The rows of a group lie close to one hidden flat surface of 12 dimensions, which may be shifted away from zero. Surfaces can cross.
In the rows, zero is written as 128.
Known rows, each followed by its group:
[161 131 111 117 131  93 137 109 163 123 126 122 160 184 110 147 108 119
 110 126] | lifat
[115 159 143 143  90 129 136 169 113 131 125 106  92 150 126  99 114 111
 141 148] | mefel
[ 76 117 143 148 115 111 170 143 114 151 116 129 156  62 178 129 123 168
 149  89] | raku
[139  73 186 117 129 136 217 116  72 105  98 130 118 127 123  57 129  63
 150 131] | lifat
[106 132 132 155 106 100 118 107  95 125 137 122 108  57 124 114 150 150
 141 110] | sive
[ 94 157 123 187  71 137 113  97  82 138 136 144 177 155 103  38 104  79
 145 179] | mefel
[160 160 141  97 103 109  92 153 132 144 135 133 136 134  91 148 124 139
 131  94] | sive
[166  91 163  89 171 140 135 144 150 118 115 126 132 170 145 144 128  86
 167 118] | sive
[149 164  95 122 156 172 107 110 132 122 113 110 155 241 106 123 145  83
  93 164] | raku
[ 95 129 117 140 130  63 103 166 134 128 112  86 166 150 159 154 127 102
 209 113] | mefel
[120  71 107 154 111 203 106 146 167 133 116 115  87 141 130 114  57  77
  76 150] | mefel
[ 88 131 110 108 100  97 137 132 122 137  86  89 108 142 118 144 119 121
  67  52] | nus
[129 118 152  89 142  81 149 127 170 116 134 159  81 113 116 145 132 126
 154  93] | nus
[138  96 114  99 119 102 151 125 145 112 111 152 151 186  85 121 117  84
 112 127] | mefel
[129 143 110  92 180 120  97 123  74 109 112 129 143  98  66 130 152  98
 156 147] | mefel
[ 97 103 173 114 121 102 105 112  80 119 141 127 157 101 154  88 122 111
 185 138] | nus
[ 89  84 136 104  93 120  97 154  74 104 138 135 115  34 118 126 160 177
 119 109] | nus
[164 113 131 125 101 109  96 173 125 153 129  98 105 164 141 154  86 102
 130 130] | raku
[ 76 207 149 128 132  99 156 111 131 165 114 129 123 133 146 107 118 123
 155  86] | lifat
[145  70 134 152  67 124 113 110 161 132 121 105 142 146 143 133 116 118
  88  59] | raku
[ 99 181 105 166 131 161  92 172 105 155 117  84 152  96 144 139 117 147
 148 139] | nus
[104 175 141 110 115 167 190 135  89 115 101  85 109 157 112  80 119 131
  56 139] | raku
[134 122 160 101 126 104  94 113 100 139 157 117 127  89 158 137 114 163
 130 123] | nus
[148 173 154 114 138 105 101  87 146 144 159 145  86  71 116 138 129 162
 131  95] | veg
[180 168 108 171  95  92 178 141 154 143 145 107 165 123 120 153  97 196
  97 144] | veg
[121 143 114 121 120 121 127 148 142 136 133 136 101 143 131 152 135 150
 112 127] | mefel
[152 136 151 102 225 164  98 137 112 123 123 114 101  54 135 160 146 119
 200 133] | mefel
[170 161 123 118 176 142 155 134 197 156 129 154 114 179 139 172 109 126
 129 130] | mefel
[165 134 157  97 141 150 136 133 125 140 135 123  97 157 143 131 107 124
 106 136] | raku
[ 92  68  97 160  92 112 116 125 224  93 151 171 111 152 123 119 114 111
 141 147] | lifat
[138 129 136 132 102  89 162 125 177  99 125 143 102 103  65 111 122 113
 144  96] | sive
[136 153 154 155 111 133 168 115 132 141 114 100  80 121 134 103 113 113
 118  96] | lifat
[189 131 122 154 121 156 108 190 159 149 130  64 148 113 152 189  91 172
 120 122] | mefel
[126 134 142 133 114 155 101  99  92 142 135  67 122 158 184 115 110 140
  71 135] | nus
[ 68 160 129 120 125 123 122 203 134 146 136 145  30 102 149 136 108 138
 165 160] | sive
[123 109 162 104 128 143 175 146 139 106 139 122  75 145 183 137 165 171
 109 125] | lifat
[105 124  79 154 132 165  70  63 136 101  99  98 178 250 112  95 164  41
  99 128] | raku
[125  66 108 134 141 184 115 137 101 143 136 171 187  83 162 150 144 175
 107 150] | sive
[133 161 122 155 147 188 136 162  87 147 112 115 129 124 151 136 175 147
 136 141] | veg
[161 172 150 147 142 129 162 132 132 161 108  85 154 111 133 127  75 119
 144 106] | veg
[109  82 110 154 118 149 151 132 166 147 101 130 177 144 135 115  60  87
 114 121] | raku
[122 156 149 133 109 120 114  68 111 121 120  99 112  71  89  92 121 123
  99  71] | veg
[182 168 112 146 166 123 146 105 110 128 125 103 140 126  93 130 115 115
 130 164] | sive
[ 84 131 138  90 183 174 169 114 124 121 103 138 120 152 171 129 173 137
 109 109] | raku
[131 245 112 165 112 101 127 115 130 192 144 135  90 136 135 143 125 162
 116 119] | mefel
[137 139  98 178  68 118 119 138 165 100 135 113  71 145  80 112 133 112
 108 136] | veg
[152 169 108  95 147 137 115 147 196 130 132 150  53 162  68 154  99 105
 102 137] | sive
[141 158 180 142 106 154 161 194 151 121 137  81  66 134 174 127 136 158
 158 127] | mefel
[204 170 160 122 163 118  98  83 125 147 156  90 134 124 126 132  74 122
 139 152] | nus
[ 64 159 136 107 177 117 199 134 108 146 101 132 103  90 172 139 143 157
 134 101] | raku
[156 211 127 151 151 133 110  84 128 176 102  71 132 133 115 132  87  95
 110  79] | lifat
[104 153 151 105 143 137 140 140 106 130 107  88  90 136 153 126 135 118
 128 103] | nus
[178  83 133 112 119 133  92 120 157 104 141 141 117 143 124 166 196 146
 122  82] | raku
[152 148 170 105 161 166 156  91 148 154 133 134 121 163 189 141 147 160
  94  90] | raku
[129 104 158  89 171 123 115  99 122 138 128 137 156  91 180 168 171 164
 146  60] | sive
[134 178 151 142  87  92 115 129  89 144 151 136  99 122 106  90 117 116
 156 153] | veg
[ 49 132 149 103 135 172 138 160 145 118 127 154  63 118 158 107 147 136
 140 131] | lifat
[120 110 131  92 143 141 170 151 139 135 114 153 112 154 139 136 116 125
 103 131] | lifat
[143 121 121 154 120  89 155 117 173 103 141 127 127 120 120 135 132 143
 145 130] | veg
[126 157 146 110 131 119 126 115  98 175 138 153  60  87 154 143 133 158
 102  98] | veg
[158 116 112 132 140 147  99 158 135 130 143 137 155 116 116 151 115 140
 141 165] | mefel
[141 207 151 111 149 154 182 139 160 111 137 123  69 160 133 134 181 177
 114 124] | nus
[116  83 116 189 117 155  89  93  75 124 148 115 108  68 171 115 162 148
 121 155] | sive
[116 115  80 153 121 120 116 155 126 113 113 130 170 130  79 123 113  95
 148 165] | raku
[ 80 103 110  56 167 147 148 172 136 122  78 135  87 130 109 158 132 105
  93  83] | nus
[126 135 152  85 186 149 161 120  97 152 112 121 147  96 167 150 124 155
 111 105] | veg
[103 123 145 106 125 122 120 126 139 119 129 116  83 110 137 129 116 135
 113 108] | veg
[118 111 141  95 168 143 158 141 137 139 133 198 137 121 144 134 132 135
 155 149] | lifat
[137 163 151 101 155 143 100 145  83 119 115  81 162 108 111 122 142 124
 160 122] | veg
[107 143 117  92 115 154  98 165  90 119 101  65 134 174 114 124 111 112
  78 133] | lifat
[ 94 110 140 149 114 168 157  89 139  57 137 113 131  88 132  86 205 182
 105 114] | sive
[164 149 110 143  77 103 115 123 102 132 152 135 183 109  82 126 125 179
  93 143] | nus
[131 109 106 101 143 124 125 105 125 117 110 124  97 125 101 147 138 117
  75 100] | raku
[106  67 111 199  81 128 153 152 162 105 112 148  68 122 122  97 142  73
 166 131] | nus
[122 135 158  91 174 160 186 112 162 114 133 103 105 212 231 152 172 180
  86 126] | lifat
[116 170 129 109 158 151 154 162 129 110 123 101  65 136 127 133 134 140
 123 163] | sive
[110 182 106 154  94 143 111 170 111 140 114  71 145 141 118 125 105 139
 107 140] | nus
[110 131 127  84 115 121 142 171 104 111 137 160 131 168 119 127 162 151
 123 161] | mefel
[133 188 163 140 123 203 179 180  77 151 113  95 105 144 146  87 112 128
 117 165] | lifat
[146 148  94 154  68  72  93  89 153 135 121 119 125 106  36 125  91 102
  84  70] | sive
[121 133 105 183 109 152 136 102 116 127 121 125 138 118 128 108 163 134
 115 123] | nus
[ 96 184 123  74 131 103 124 131  71 121  87  73  80 118  66 116 114  99
  79  93] | sive
[130  85 114  93 147  58 141 139 113 162 102 119 130 143 156 178  79 102
 122 100] | veg
[147 120 115  84 150 143 133 170 125  92 116 135  88 154  87 149 170 121
 121 145] | raku
[128 109 122 118 197 193 138  79 199 129  93 132  99 131 113 130  93  70
  93  87] | veg
[ 98 180 139 115 119  90 111 146 145 155 111  89 166 153 147 146 109 133
 153  73] | sive
[147 187 145  96 133 138 145 150 112 105 134 109 136 167 101 113 146 145
 125 157] | lifat
[114 165 143 133 154 182 103 124 133 114 126 101 156 119 127 105 129 128
 146 141] | veg
[197 100 171 110 183 143 154 114 106 112 135 116 162 164 162 125 144 108
 170 167] | lifat
[ 99 131 141 124 132 137 127 120 119 106 138 139 126 114 140 111 173 148
 145 129] | mefel

New rows. What belongs after each?
[171 179 119 123 165 220  87 152 149 128  99 100  71 129  68 141 144  91
 108 105] | veg
[120 139  86 138 174 189 102  87 172 138 118 118 143 143 133 149 108 129
  68 128] | nus
[142 131 117 108 153 135  81 195  90 146  90  85 118 160 118 159 125  63
 170 121] | veg
[141 121 118 164 118 169  68 131 121 131 152  89 120  92 142 125  89 141
 115 172] | nus
[ 90 111  85 124 154 129 166 165 150 104  89 143 134 142  98 140 146 102
 139 131] | raku
[134 140 134 154  97 147 157 160  83  97  97  76  48  81  89 104 173 120
 116 104] | nus
[130 158 171  98 177 160 155 111  94 151 137 137 143 194 214 123 160 141
 141 153] | nus
[182 151 178 145 148 189 129 197 119 169 143  98 150 117 197 143  94 156
 181 164] | mefel
[125 117 131 125  99  55 144 166 104 145 124 105 116 139 149 143  98 120
 152 130] | veg
[125 128 115 109 167 129 130 166 123 145 125 160 173 103 167 194 189 193
 156 106] | raku
[177 175 125  98  97 114 102 159  41 153 112  60 184 123  93 159 125 170
  69 101] | sive
[128 119 119 150 120 127  92 147 163 149 152 128 117 124 165 154  87 141
 138 149] | nus
[119 113 116 148 126 122 142 106 140 117 115 122 156 116 108 112 114 106
 127 117] | sive
[140 142  95 140 191 135 148 140 204 144 133 186 154 152 156 192 164 157
 172 135] | raku
[118 199 142 114 159 129 142 103 131 112  84  46  76 114  88 115 124  91
 113  68] | nus
[150 160 111 110 145  83  99 168  68 145 118 114 181 130  87 148 115 104
 178 159] | mefel
[ 96 130 145  91 131 104  79 112 116 149 129  74 116 111 176 151  84 146
  96  84] | nus
[ 89  94 145  88 113 121 102 185 117 121 138 133 119 120 144 127  96 126
 153 152] | nus
[ 85 134  71 164 126 112  52  92  98 145 134 114 160 109 139 144 131 134
 111 137] | raku
[112 139 154 157 106 124 100  96 118 139 137 100 135 155 192 115 159 128
 151  99] | raku
[ 11 135 140 131  81 149 133 186 116  92 113  97  62  95 165 102 186 166
 133  98] | nus
[110 161  96 142 156 165 101  64 153 109 138 107  87 118 130 137 161 158
  65 125] | sive
[105 140 109 125 179 196 152 108 134 130  95 126 117 164 149 129 161 116
  87 120] | nus
[ 89 132 101 132 147 183  68 123 164 120 136  99 114  83 134 144 102 155
  92 136] | nus
[ 86 122 104 125  86 121 109 142 118 136 113 141 130  95  85 115 102 122
  94 107] | sive
[116 166  89 165 106  98 115 153 101 151 123  98 141 130 108 123  68 110
 130 173] | raku
[ 91 104 120 138 118 114 133 142 154 134 103 148 170 141 100  97  74  56
 170 124] | sive
[131 158 151 147  98 142 165 111 127 145 123  97 127 153 149  95  93 130
  86 116] | raku
[118 156 145 133 129  70 139 110 143 161 139 161  87 127 154 136 137 122
 171  96] | mefel
[157 157 137  98 156 147  96 144 157 147 136 146 160 172 121 150 118 119
 152 131] | sive
[185 121 154  81 152 123 140 118 156 111 118 133 152 150  86 142 138 111
 135  89] | sive
[112 117 131 146 168 174 119 109  98 135 101  95 103 108 159 119 140  93
 134 114] | nus
[139 134 132 125  90 127 167 122 122  99 147 176 168 168  93  88 163 150
 116 166] | nus
[153 117 161 140 109 100 137 114 128 147 150 173  82  94 123 107 117 115
 162 123] | mefel
[ 80 124 130 156 100 122 152 143 133 134 125 118 119  88 169 130 137 172
 123  99] | raku
[131 179 108 134 100 128 101 115 133 143 165 122 158 114 124 141 103 205
  67 153] | veg
[156  95 164 104 109 129 177 163  63 108 128 125 146 129 131 105 144 141
 131 160] | lifat
[158 111 159 126 128 113 101 199  51 158 135 119 148  96 145 127  91 100
 218 181] | nus
[ 66  72 108 107 153 164 125 150 142 128 103 137 128 133 180 157 147 135
 103 103] | raku
[135 163 127 157  85 121 122 162 121 124 133  99 105 142 104 108 115 119
 139 154] | veg
[148 140 124 111 155  80 104 102 118 149 100  97 147  87  83 145  78  81
 140  76] | nus
[ 97 156 157  93 130 152 133 148  57 114 117  97 134 121 134 101 161 144
 126 133] | nus
[104 126 137 126 139 136 144 169 128 129 135 142 118 103 163 142 146 163
 161 141] | raku
[104 103 178  73 131 118 128 165 128 112 145 139  89 144 158 114 113 120
 163 154] | nus
[117 156 137  84 166 192  90 182  70 132 131  99 131  83 140 147 129 172
 120 166] | nus
[128 170 134 116 121  99 161  91 167 135 139 146 147 189 137 128 137 151
 103 106] | nus
[123  93 128 102 175 184 148 118 147 130 125 165 142 120 132 122  94 119
 107 157] | raku
[ 87  92 122  98 179 163 124 159 118 150 102 143 171 156 189 157 136 114
 152 125] | raku
[166 100 139 100 110 152 102 133 136  96 182 158 123 117 104 120 111 172
  97 201] | nus
[149 167 134 134 175 175 122 124 192 132 138 127 135 121 134 144 111 144
 145 136] | veg
[126 146 128 102 121 123 130 118 116 129 135 121 130 124 111 123  99 148
  80 136] | veg
[ 90 107 126 162  77 109 102 143 130 104 128  96  91 141 140 105 134  98
 149 127] | raku
[170  77  76 196 111 159 161 162 104 158 102 147  54  81 147 186 193 153
  85  94] | nus
[155 141 133 156 112 172 192 149 225 132 135 153 149 164 163 158 165 199
 104  93] | raku
[ 84 122  68 132 132 128 104 197 106  97 114 131 141 124  91 144 160 123
 160 184] | raku
[ 75 150 139 108 131 137 104 160  73 115 128 122 138  31 120 129 176 184
 155 110] | nus
[127 132  86 174 145 158 160 132 127 144  86 131 120 125 116 144 162 104
 119 101] | nus
[139  90 186  89  92 110 177 159  98 103 112 105 115 142 134 103 141 121
 132  94] | mefel
[163 130  83 142 161 157 102 184 197 147  92  59 146 142 142 221  98 134
 108  82] | veg
[124 113  89 151 133 171 102 113 125 126 111 108 137 109 102 128 114 114
  82 132] | nus
[163 108 165  70 191 123 154 125 127 135 140 161 143  66 172 194 188 212
 143  76] | sive
[179 148 140 149 180 132 124  60 179 136 147 138 133 144 130 124 101  93
 156 144] | nus
[131 160 135 116 179 208 125  93 154  90 142 119  81  98 119 119 168 165
  92 142] | nus
[ 94 193 135 134  75 105 108 203 172 143 142  78  69 156 164 158 117 175
 131 105] | sive
[136 170 168  54 111 108 125 196 120 138 127 163 150 123  70 133 125 140
 163  97] | sive
[108 176 155 115 205 155 113 115 134 115 131 131 122  57 126 124 152 135
 205 125] | nus
[100  98 138 106 136 127 130 131 125 112  92  93  87 136 113 106  95  56
 127 105] | nus
[ 97 138 102 135 119 189 110 208 107 129 117  99  80  81 140 157 147 178
 100 140] | nus
[146 131 147 154 124 100 139  95 115 136 112  90  83 110 135 121 133  95
 138  83] | nus
[105  60  90 182 113 133 183 173 128 137 104 131 183 100 151 128  75 122
 133 163] | sive
[136  77 103 178 153  91 203  98 155 125 108 108 152  71 162 159 116 151
 129 105] | sive
[104  94 111 179 102 115  38 111 141 118 134  93 158 124 138 110 103  77
 175 130] | lifat
[139 152 118 180 120 145 125  56 173 107 143 152 105 106  83  92 151 119
 122 118] | veg
[130 124 156 158 143 170 204  80 166 118 128 147 114 149 165  87 141 124
 118 132] | lifat
[ 93  50  86 192 139 182 146 154 135 149 112 199 145 155 183 128 160  88
 169 165] | nus
[ 55 183 123 121 121 123 122  92 141  97 100  67 110 150 107  92 133 103
 102  86] | sive
[121 132 156 151  82  86 164 133 135 109 131 122  82 137 133  97 150 118
 159 109] | nus
[145 133 175 123 102 154 111 140 139  90 124  48 176 212 160 106 161 120
 144 101] | sive
[163 128 141 130 159 192 147 120 129 109 148 145  66 107 145 135 183 169
 105 155] | nus
[105 105  97 115 155 151  74  98 156 101 126 137 125 138 114 138 154 110
 114 124] | veg
[127 161 147 140 129 164 160  69 132  95 159 151 112  77 106  82 161 184
  92 147] | raku
[161 133 131 183  45  63 129 128 135 131 154 128 157 147  98  95  92 114
 156 152] | nus
[210 124 127 165 123 107 104 125 108 145 140 100 129 127 124 146 113 112
 148 148] | sive
[115 109 153 115  95  62 143 133 101 137 136 163 138 141 137 110 136 112
 171 114] | mefel
[169 104 116 118 105 162  91 160 123  84 143 123 102 155  54 103 102  89
 110 206] | raku
[116 157 129 109  96  99  73 116 132 151 136 102 106 132  99 119  51 103
  96 116] | veg
[ 65 110 150 139 107 162 138 160 123 108 136 153 103 112 153  83 141 126
 163 158] | lifat
[152  88 109 104 133  73  73  95 119 130 126 127 158  97  94 163 121 114
 123  82] | lifat
